There are 5 hidden switches. A switch that is on adds its own fixed numbers to the row, and there is some noise. The rows also spread widely along 6 directions, which tell nothing about the answers.
In the rows, 128 means zero.
Some rows, each with its switches (1 for on, 0 for off) after it:
[154 144 110 126 167 156 118 106  80 145 130 129 104  82 130 136]
0 0 1 1 1
[126 119 142 138 158 172 117 119  96 140 131 121 118  96 119 113]
0 0 0 0 1
[169 127 108 123 136  98 126  98 111 116 147 163 109 115 146 146]
0 0 1 0 0
[139 122 152 158 166 159 116 133  74 122 112 123 159 115 133 139]
1 1 0 0 1
[ 94  81 113 134 115 135 163 107  56 127  94 131  91 138 111 116]
0 1 0 0 0
[137 108 138 138 159 152 111 158  82 129 109 145 157  94 132 155]
1 0 1 0 1
[168 194 113 112 181 169 115 102 130 155 187 130 135 115 157 124]
0 0 1 1 0
[182 164 119 126 151 150 155  65  61 142 141 168  87  81 120 166]
0 0 1 1 1
[164 145 120 117 140 112  97 144 158 119 158 148 140 118 165 156]
0 0 1 0 0
[125 114  82 103 132 174 109 122  81 130 156  96  66  56 125 112]
0 0 1 1 0
[139 147  83 124 179 168  92 125  63 133 138  94 108  57 130 122]
1 1 1 1 1
[115 140 118 110 127 154 115 130 137 123 174 115  93  91 137 111]
0 0 0 0 0
[ 99 100  81  92 130 187  79 161  88 108 169  85  88  33 127  83]
1 0 1 0 0
[197 137 113 162 166 139  74 124 114 115 152 101 137  99 166 163]
0 1 1 1 0
[107 140 101  90 142 178 156 141  67 150 137 137 124 120 130 123]
1 0 1 1 0

New rows. What belongs after each?
[101 125 114 101 150 173 122 143  97 148 114 132 111  90 112 103]
0 0 1 0 1
[170 189  80 110 174 145 127  73  79 137 181 129 106 104 154 128]
1 1 1 1 0
[128 170 154 115 132 221 163 113  96 152 175 124 110 110 125 135]
0 0 0 1 0
[132 129 110 137 159 174 123 108  53 124 150  94 120 111 140 118]
1 1 0 1 0
[165 136 101 127 167  92 148  90  86 146 120 163 134 168 151 141]
0 0 1 1 0
[172 157 115 130 168 148 106 115 103 138 143 131 120  80 140 162]
0 0 1 1 1
[147 198  87  98 172 118 122 106 137 152 167 142 104 104 146 143]
0 0 1 1 1
[132  98 133 123 109 109 154 156 112 124  96 176 136 153 136 176]
0 0 1 0 0
[114 138 102 128 198 137 148 105  51 163 111 111 161 193 151  83]
1 1 0 1 0
[117  87 128 135 125  95 126 148 118 121 104 137 136 157 144 139]
0 0 0 0 0
[148 160 100 114 163 130 108 129 116 144 138 126 114  92 139 150]
0 0 1 1 1
[137 108 109 137 109 121 111 138  98 103 104 137  86  65 118 183]
0 1 1 0 1
[105 137  68 104 168 138 108 100  81 143 123 116  75  88 118  80]
0 1 1 0 1
[151 133 138 133 165 159 173 109  65 167 106 165 155 176 136 143]
0 0 1 1 0
[149 121 135 128 152 170 113 127 106 131 147 136 133 108 139 126]
0 0 1 0 0
[143 139 141 129 157 170 135 128  96 146 121 156 132 104 123 143]
0 0 1 0 1
[144 154  83 127 198 178  89 112  58 139 144  85 116  68 137 106]
1 1 1 1 1
[156 138 126 127 151 159 113 139 107 139 140 126 137 114 144 148]
0 0 1 1 0
[125 132  81  98 169 136  97 121  88 127 150 126 102  69 134 100]
1 0 1 0 1
[143 129 106 132 131 116  99 159 108 104 119 134 124  78 140 182]
1 1 1 0 1
[ 87 114 102  85 127 194 147 141  63 140 144 136 106  92 116  94]
1 0 1 0 0
[134 102 139 129 151 182 121 135  92 137 126 133 137 118 130 120]
0 0 1 0 0
[162 135 145 136 160 154 112 129 109 131 130 150 135  99 135 156]
0 0 1 0 1
[103 111 103  97 140 151 115 166 105 129 132 131 142 113 141 114]
1 0 1 0 0
[ 81 117 131 109 132 145 164 132 102 154 120 144 128 169 127 103]
0 0 0 0 0
[ 78  64 110 114 118 163 109 181  77 129  80 119  96  71  96 125]
0 0 1 0 1
[140 114 110 119 149 154 131 118  72 143 126 130 114 115 134 130]
0 0 1 1 0
[127  69 167 159 128 192 121 141  62 119 102 118 111  73 101 140]
0 0 0 0 1
[ 79 122  85  88  84 119 105 174 134  94 163 110  63  28 123 155]
1 0 0 0 1
[111 115 135 129 163 120 137 130 112 151 112 139 155 188 147  98]
0 0 0 0 0
[144 125 123 136 149 139 109 141 119 125 129 130 144 129 149 145]
0 1 1 0 0
[102  93 132 126 119 151 113 156 118 121 131 113 117 116 131 121]
0 0 0 0 0
[114 127  95 109 170 163 112 140  91 158 124 104 135 136 141  95]
0 0 1 1 0
[100 119  76  82 148 144 120 140  96 131 149 126 111 106 142  85]
1 0 1 0 0
[128  73 104 135 148 167 115 112  23 114 139  87  95  80 126 103]
1 0 0 1 0
[138 130 137 123 141 182 101 156 129 127 153 125 138 100 142 133]
0 0 1 0 0
[ 97 122  95  87 140 130 170 102  78 159 113 168 100 157 122  95]
0 0 1 0 0
[ 91 141  89  87 152 160 147 134  77 147 126 138 127 137 133  96]
1 1 1 0 0
[113 135  69  89 178 157 116 118  69 154 152 104 119 108 143  78]
1 0 1 1 0
[167 179 136 129 203 162 133 105  97 172 131 151 157 137 142 138]
0 0 1 1 1
[ 96 100 117 112 107 128 112 164 139 116 136 111 109 111 137 130]
0 0 0 0 0
[139 128 100 117 109 126 156 126  64 116 121 151 106 110 131 194]
1 1 1 1 0
[148 169  67 124 193 104 114  68  72 137 159 103  98 104 144 101]
1 1 0 1 1
[146 103 118 135 151 125 105 133  98 125 107 143 118  91 129 144]
0 0 1 0 1
[181  95 175 190 196 184 125  98  28 144  97 122 153 119 125 140]
0 0 0 1 1
[112 122 131 141 205 152 100 153 103 164  99  92 172 159 144 100]
0 0 0 1 1
[159 158 100 113 171 139 109 131 106 134 166 128 148 118 168 141]
1 0 1 1 0
[ 80 124 127 101 115 182 148 129 102 141 151 118  92 107 113  92]
0 0 0 0 0
[ 98 137 107 113 147 130 156 121  91 155 110 130 109 130 118 134]
0 0 0 1 1
[134 136  94 122 185  92 103 147 120 153  96 126 156 145 153 140]
0 0 1 1 1
[126 124  86  99 134 140 123 136  79 125 145 122 106  90 138 138]
1 0 1 1 0
[175  94 114 151 163 143 121  91  37 127 101 134 100  78 122 148]
0 0 1 1 1
[123 148  75  96 159  87 137 140  95 141 110 151 130 128 145 154]
1 0 1 1 1
[129  80 136 148 120 139 150 122  59 127 101 125 115 131 121 153]
0 0 0 1 0
[149 151  76 121 132  74  76 148 178 104 156 122 117 114 171 162]
0 1 1 0 0
[110 137  89 108 158 189 119 128  77 152 134  91 103 109 126  98]
0 1 1 1 0
[140 172  87 117 179 132 139 103  69 153 121 144 130 123 137 145]
1 1 1 1 1
[126 102 149 140 159 161 132 136  72 130 130 131 166 145 143 117]
1 0 0 0 0
[ 71 121  82  73 139 166 128 158  93 145 136 120 117 112 133  73]
1 0 1 0 0
[113 123  60  96 158 103 115 126  71 137 114 125 100  92 132 122]
1 0 1 1 1
[155 145 122 136 165 147 144 111  78 150 115 137 142 158 145 146]
0 1 1 1 0
[145  94  98 129 183 101 139 115  40 146  85 151 163 178 154 123]
1 0 1 1 0
[121 144  96 130 160 140 124 118  67 130 133 101 111  94 130 136]
1 1 0 1 1
[137 153 110 122 158 156  88 158 118 120 143 118 137  75 147 152]
1 1 1 0 1
[171 155 134 131 135 168 146 100  77 137 140 153  96  66 115 182]
0 0 1 1 1
[152 146 110 129 200 170 100 107  80 152 134 115 125 101 135 106]
0 0 1 1 1
[112 102  47 102 203 133  66 112  66 130 143  85  93  63 134  33]
1 0 1 0 1
[102 111  73 123 171 113 112 121  68 133 121  86 124 145 152  92]
1 1 0 1 0
[ 92 123 145 121 139 178 185 123  53 173  82 144 124 142  96 136]
0 0 0 1 1
[139 120  90 148 186 109  86 101  81 131 115  83 102 108 137 111]
0 1 0 1 1
[125 130 138 124 113 149 159 130  97 136 129 142 116 135 130 168]
0 0 0 1 0
[121 122 160 126 175 201 152 146  53 160  96 165 174 128 118 125]
1 0 1 0 1
[102 128 131  97  77 150 135 191 159 117 135 152 114 103 128 186]
0 0 1 0 0
[137 116  97 143 151 172 108  93  61 120 156  69  77  78 125 105]
0 1 0 1 0
